All groups share one centre, and each spreads out both ways along 10 directions, with some noise.
Some rows, each with its group after it:
13, -7, -3, 7, -17, 1, -9, -16, 1, 31, 12, -11, -11, 29, -1
Fal
4, -5, -3, 13, -7, 0, 1, 37, 16, 16, 5, 1, 12, -7, 4
Fal
10, -17, -10, -18, -17, -12, 17, -15, 7, -27, 0, -24, -2, 3, -6
Fal
5, 12, 1, -11, -44, -6, 19, 21, 19, 3, -41, -22, -5, 14, 4
kuf
-2, -34, 2, 12, 21, 64, -15, 13, 4, 48, 15, 13, 19, 18, -19
kuf
-2, -24, 1, 5, 18, -1, -7, 6, 9, 18, 6, -4, 3, -19, 18
Bese
-4, 7, 2, 6, -10, 1, -19, -1, -7, 15, -4, -17, -6, -17, 10
kif
4, 0, 0, -13, -10, 33, -8, 5, 2, 12, 1, -10, 0, -1, -14
Bese
9, 6, 4, -8, 22, 28, 18, -4, -26, -8, -20, 7, 7, 11, -7
Fal
23, -13, -28, -2, 11, 0, -24, -10, 4, 26, -43, 11, 17, -3, -5
kif
-7, -9, -4, 2, -21, 9, -18, 16, 5, 6, -5, 11, -7, -20, -8
Bese
-1, 9, 13, 3, -12, 15, -11, -11, 6, 30, -12, -14, -17, 8, 3
kuf
4, 34, -15, 9, -17, -35, 2, 33, 6, 16, -5, -13, -16, -31, -8
Bese
9, 44, 12, 7, 20, 20, -27, 18, -16, 12, -13, 41, 14, 0, 21
Fal
10, 7, -14, -14, 11, 5, -5, -9, 3, 16, -20, 9, -1, 6, -17
kif
-7, -41, -3, 23, -33, 11, 22, 14, 11, -11, -50, -18, 19, 13, -8
kuf
11, 6, 5, -5, 12, 18, 17, 2, -14, 19, -6, -11, -6, 12, 0
Fal
2, 5, -4, 33, 17, -11, 4, -6, -10, 16, -17, -10, 13, 10, -1
kif
7, -13, 7, 0, -11, 16, 13, 34, 2, -14, -3, -12, 10, -26, 14
kif
14, 14, -10, -28, -39, -35, -5, -5, 15, 9, -19, -8, -16, 17, 20
kuf
24, -3, -9, 24, -5, 4, 1, 19, -7, 21, 8, 4, 13, 11, -2
kif
-1, -18, 3, -1, 1, 28, -2, 14, 8, 20, 3, -2, 5, 3, -1
kuf
13, 22, -27, 37, -22, -47, -15, 6, -12, -7, -11, -3, 28, 10, 4
kuf
-15, 22, 5, -13, -24, 17, -6, 2, -4, 15, 12, 10, -33, 11, -28
kif
2, -29, 4, -3, 9, 16, 15, 20, -1, -5, 5, 6, 7, -8, 5
Bese
10, 19, 3, 14, -32, -3, 17, 1, -2, -9, -38, -21, 2, 16, -4
kuf
5, -23, -5, 2, 27, 16, 15, -28, 8, 3, -8, -20, -19, -27, -41
Fal
28, 6, -5, -27, 20, 5, -8, 2, 28, 9, -12, 10, 10, -10, 9
Bese
20, 3, -2, -18, -2, 9, -5, -13, -2, -1, 4, 7, -10, 0, -2
kif
-4, -11, -2, 0, -12, -5, -18, -11, 4, -5, 0, 2, -2, -11, 5
Bese
9, -2, 13, -15, 6, 22, 30, 25, 4, 17, 2, -23, -10, -3, 6
kuf
20, -15, 1, -12, -9, 10, -13, 3, 8, 9, 6, 11, -7, -12, 12
kif
12, 3, 6, -5, -40, 17, -22, 9, 5, 8, -22, 1, 3, 6, 19
kif
-5, 8, 4, -17, 16, 11, 2, -13, 9, -5, -16, -14, -16, -30, -13
Fal
-1, 4, 13, 6, 5, 20, 18, 33, -2, 23, 10, -18, -4, -5, 8
Fal
0, -17, -5, 5, 4, -19, 1, -2, 1, 0, 6, -5, 4, -7, 14
Bese
16, 27, -25, 2, 2, -21, 2, 0, 10, 19, -29, -13, 14, 16, -18
Bese
-26, 14, 21, 32, 9, 10, 12, -13, -14, -8, -28, 14, -35, -18, -31
kif
-5, -4, 11, 13, 0, 22, 29, 41, -11, 3, -16, 13, -1, 2, -5
Bese
-1, -2, 1, -6, -14, 8, 5, 8, 11, -5, 0, -5, -1, 1, -6
Fal
10, 6, -16, -13, 7, -4, 1, 10, 10, 3, -25, 19, 10, 2, -12
kuf
7, 6, 1, 1, 0, 10, -5, -1, 0, -8, -10, -2, 2, -16, -8
Bese
29, -36, -12, 32, -25, 10, -7, 53, 5, 42, 29, 20, 15, 8, 4
kif
1, -33, 4, 22, -2, 4, 27, 13, -27, 8, 18, -24, 10, 16, 19
Fal
4, 19, 7, -10, -14, -5, -11, -8, 2, -7, 7, -10, -11, -9, 14
kuf
-1, 12, 1, -11, -27, -3, -23, 11, -15, -10, -6, 29, 23, 36, 38
Fal
0, -12, 0, -26, -7, 4, -15, -1, 25, 2, 2, -1, 5, -4, 15
Bese
15, 5, -4, 9, -6, -7, 11, -3, -12, -9, -7, -11, 7, 9, 1
kuf

New rows. What belongs after each?
22, -7, -21, 8, 9, 2, -12, -2, -10, 20, -12, 3, 6, -13, -12
kif
0, 13, 9, -10, -2, 9, -16, -10, 7, 19, -2, -2, -14, -3, 4
kuf
12, -1, -7, -11, 0, 14, 16, 17, -9, -15, -2, -7, 9, -8, -13
kif
0, -14, 6, -12, 6, 10, 10, -4, -9, -8, 8, -13, -4, -7, 8
Fal
-13, 9, 11, -6, -14, 4, 4, 6, -6, -27, -5, -8, 4, -2, 9
Fal
-5, -8, 9, -5, -1, -1, -11, -17, 12, 22, -16, -10, -23, -15, 11
kuf
-12, -13, 12, -8, -8, 8, 9, 15, 2, -19, -1, -20, 7, -13, 19
kif
-36, 19, 26, 16, -24, 11, 4, 19, 3, -34, 2, -17, -6, -23, -4
Fal
-25, -14, 6, -15, 4, 0, 8, 1, 16, -8, -31, -17, 18, 6, 17
kif
22, -14, -9, 21, -8, -1, 25, -5, -10, -2, -34, -15, 13, 22, -9
kuf
-18, 9, -7, -35, 19, -2, 7, -6, -3, -10, 10, -33, 1, -15, -3
kif
-6, -21, -1, 4, -16, 3, 5, 15, 2, 3, 2, -12, 9, 5, 7
kuf
-14, -4, 24, 6, -2, 27, -5, -12, -7, 3, 0, -11, -4, 6, 11
Bese
10, -23, 2, 8, 21, 1, 3, -7, -5, 14, -4, 14, 5, 11, 17
Bese
-35, 12, 25, 2, 17, -2, 9, -18, 5, -9, -18, -7, -26, -20, -1
kif
-4, 0, 5, -27, 11, 18, -4, 14, 16, 25, 5, 7, -11, -7, 1
kuf
11, -9, 9, -10, -39, 20, -5, 15, 2, 2, 23, 12, -8, 19, 7
kif
-9, 33, 16, -10, -17, -12, -11, 2, -6, -4, 6, -24, -12, -14, 34
Fal
-11, -5, 6, -8, -13, 10, -4, 5, -4, 25, -1, -9, -6, 15, 13
Fal
-8, 0, 2, -3, -23, 11, -14, -17, -9, -6, -32, -3, -1, 10, 3
kif
-3, -12, 6, -11, -1, 9, 9, 3, 11, -1, -19, -4, -7, -10, 0
kuf
12, 4, -4, 5, 11, 17, -7, 3, -1, 41, -13, 3, 1, 12, -7
Bese
-25, 31, 18, -8, -28, 19, -8, 13, -1, 3, -8, -11, -29, -19, -9
kif
-3, 19, 12, 42, 11, 1, 11, 23, -2, 13, -22, -6, -4, -22, -4
kif
4, -16, -17, 8, 17, -9, -5, -29, -17, -7, -31, -17, 25, 2, 7
kif
10, -15, -13, 3, -19, -21, -2, 0, 1, 29, 2, -19, 3, 22, 18
Fal
19, -6, 4, -18, 2, 26, -13, -6, 8, -1, -21, 44, 1, 13, 2
Bese
-23, -15, 29, 50, 11, -4, 11, -13, 2, 0, -31, 16, -14, -3, 6
kif
16, 28, 0, -30, -3, -3, 8, 6, 3, -1, -2, 3, -9, 4, 2
kuf
-9, -49, -10, 19, 2, 7, -33, -12, 4, -9, -10, 16, 10, -38, -5
Bese
-15, 1, 11, 8, 2, 9, 9, 1, -10, 12, -5, -25, -12, -7, 3
Fal
-11, -25, -29, -58, 13, 2, -2, -17, 7, -16, -24, -19, 26, 1, -2
kif
28, -20, -10, -6, 9, 19, 9, -17, -14, 0, 2, 15, 10, 32, -9
Fal
-9, -11, 7, 46, 13, -8, 4, -2, 1, 21, -21, 8, 1, 10, 1
kif
-6, 5, -10, -48, 8, 1, -8, 2, 28, 19, -9, -4, 2, 5, 1
kif
-7, -7, 3, -9, -8, -5, 2, 7, -7, 4, 21, -12, -5, 4, 16
kuf
7, 6, 24, -2, 10, -7, 20, -1, -13, 8, 12, 10, -18, 21, 37
Bese
-1, -11, 1, 10, 18, 11, 19, 22, 0, 11, -4, -12, 5, -20, -3
Fal
7, 32, -3, 2, -29, 5, -1, 38, 18, -7, -18, 18, 19, 17, -8
Fal
-15, 19, 3, 35, -14, -28, 7, -2, -21, 13, -18, -29, -11, 5, 9
kuf
8, -22, -8, 3, 2, 17, 8, -5, -3, -1, -9, 12, 11, 20, -18
Fal
-14, 26, 8, 1, -30, -18, -24, 10, 5, -21, -3, 4, 9, -7, 26
Fal
-3, 32, -9, 20, -1, -22, -9, 13, -7, 11, -7, -4, 7, -7, 1
kuf
-1, -10, -13, -23, -5, -17, 1, 42, 2, -22, -15, 10, 35, -8, 40
Fal
-14, 12, 9, 0, -25, 2, -25, -15, 2, -18, 1, 10, -2, 8, 5
Fal
12, 38, -3, -6, -29, -18, -12, 3, 3, 24, -4, -14, -10, 15, 13
kuf
8, -32, 20, 19, -22, 19, 21, 37, 1, -20, 13, 6, 7, -4, 18
kif
-8, 3, 2, -26, 11, -1, 8, 4, 26, 21, 14, 7, -8, 22, -6
kif
15, 3, -6, -14, 7, -17, 7, 9, 8, 33, 12, -8, -6, 13, 19
Bese
14, 10, -6, 19, -54, 9, -44, -12, -22, 41, 24, 11, -18, 36, -4
kif
-9, -16, -11, -3, -10, 3, -27, -2, 4, 26, -13, 1, -4, -13, 2
kif
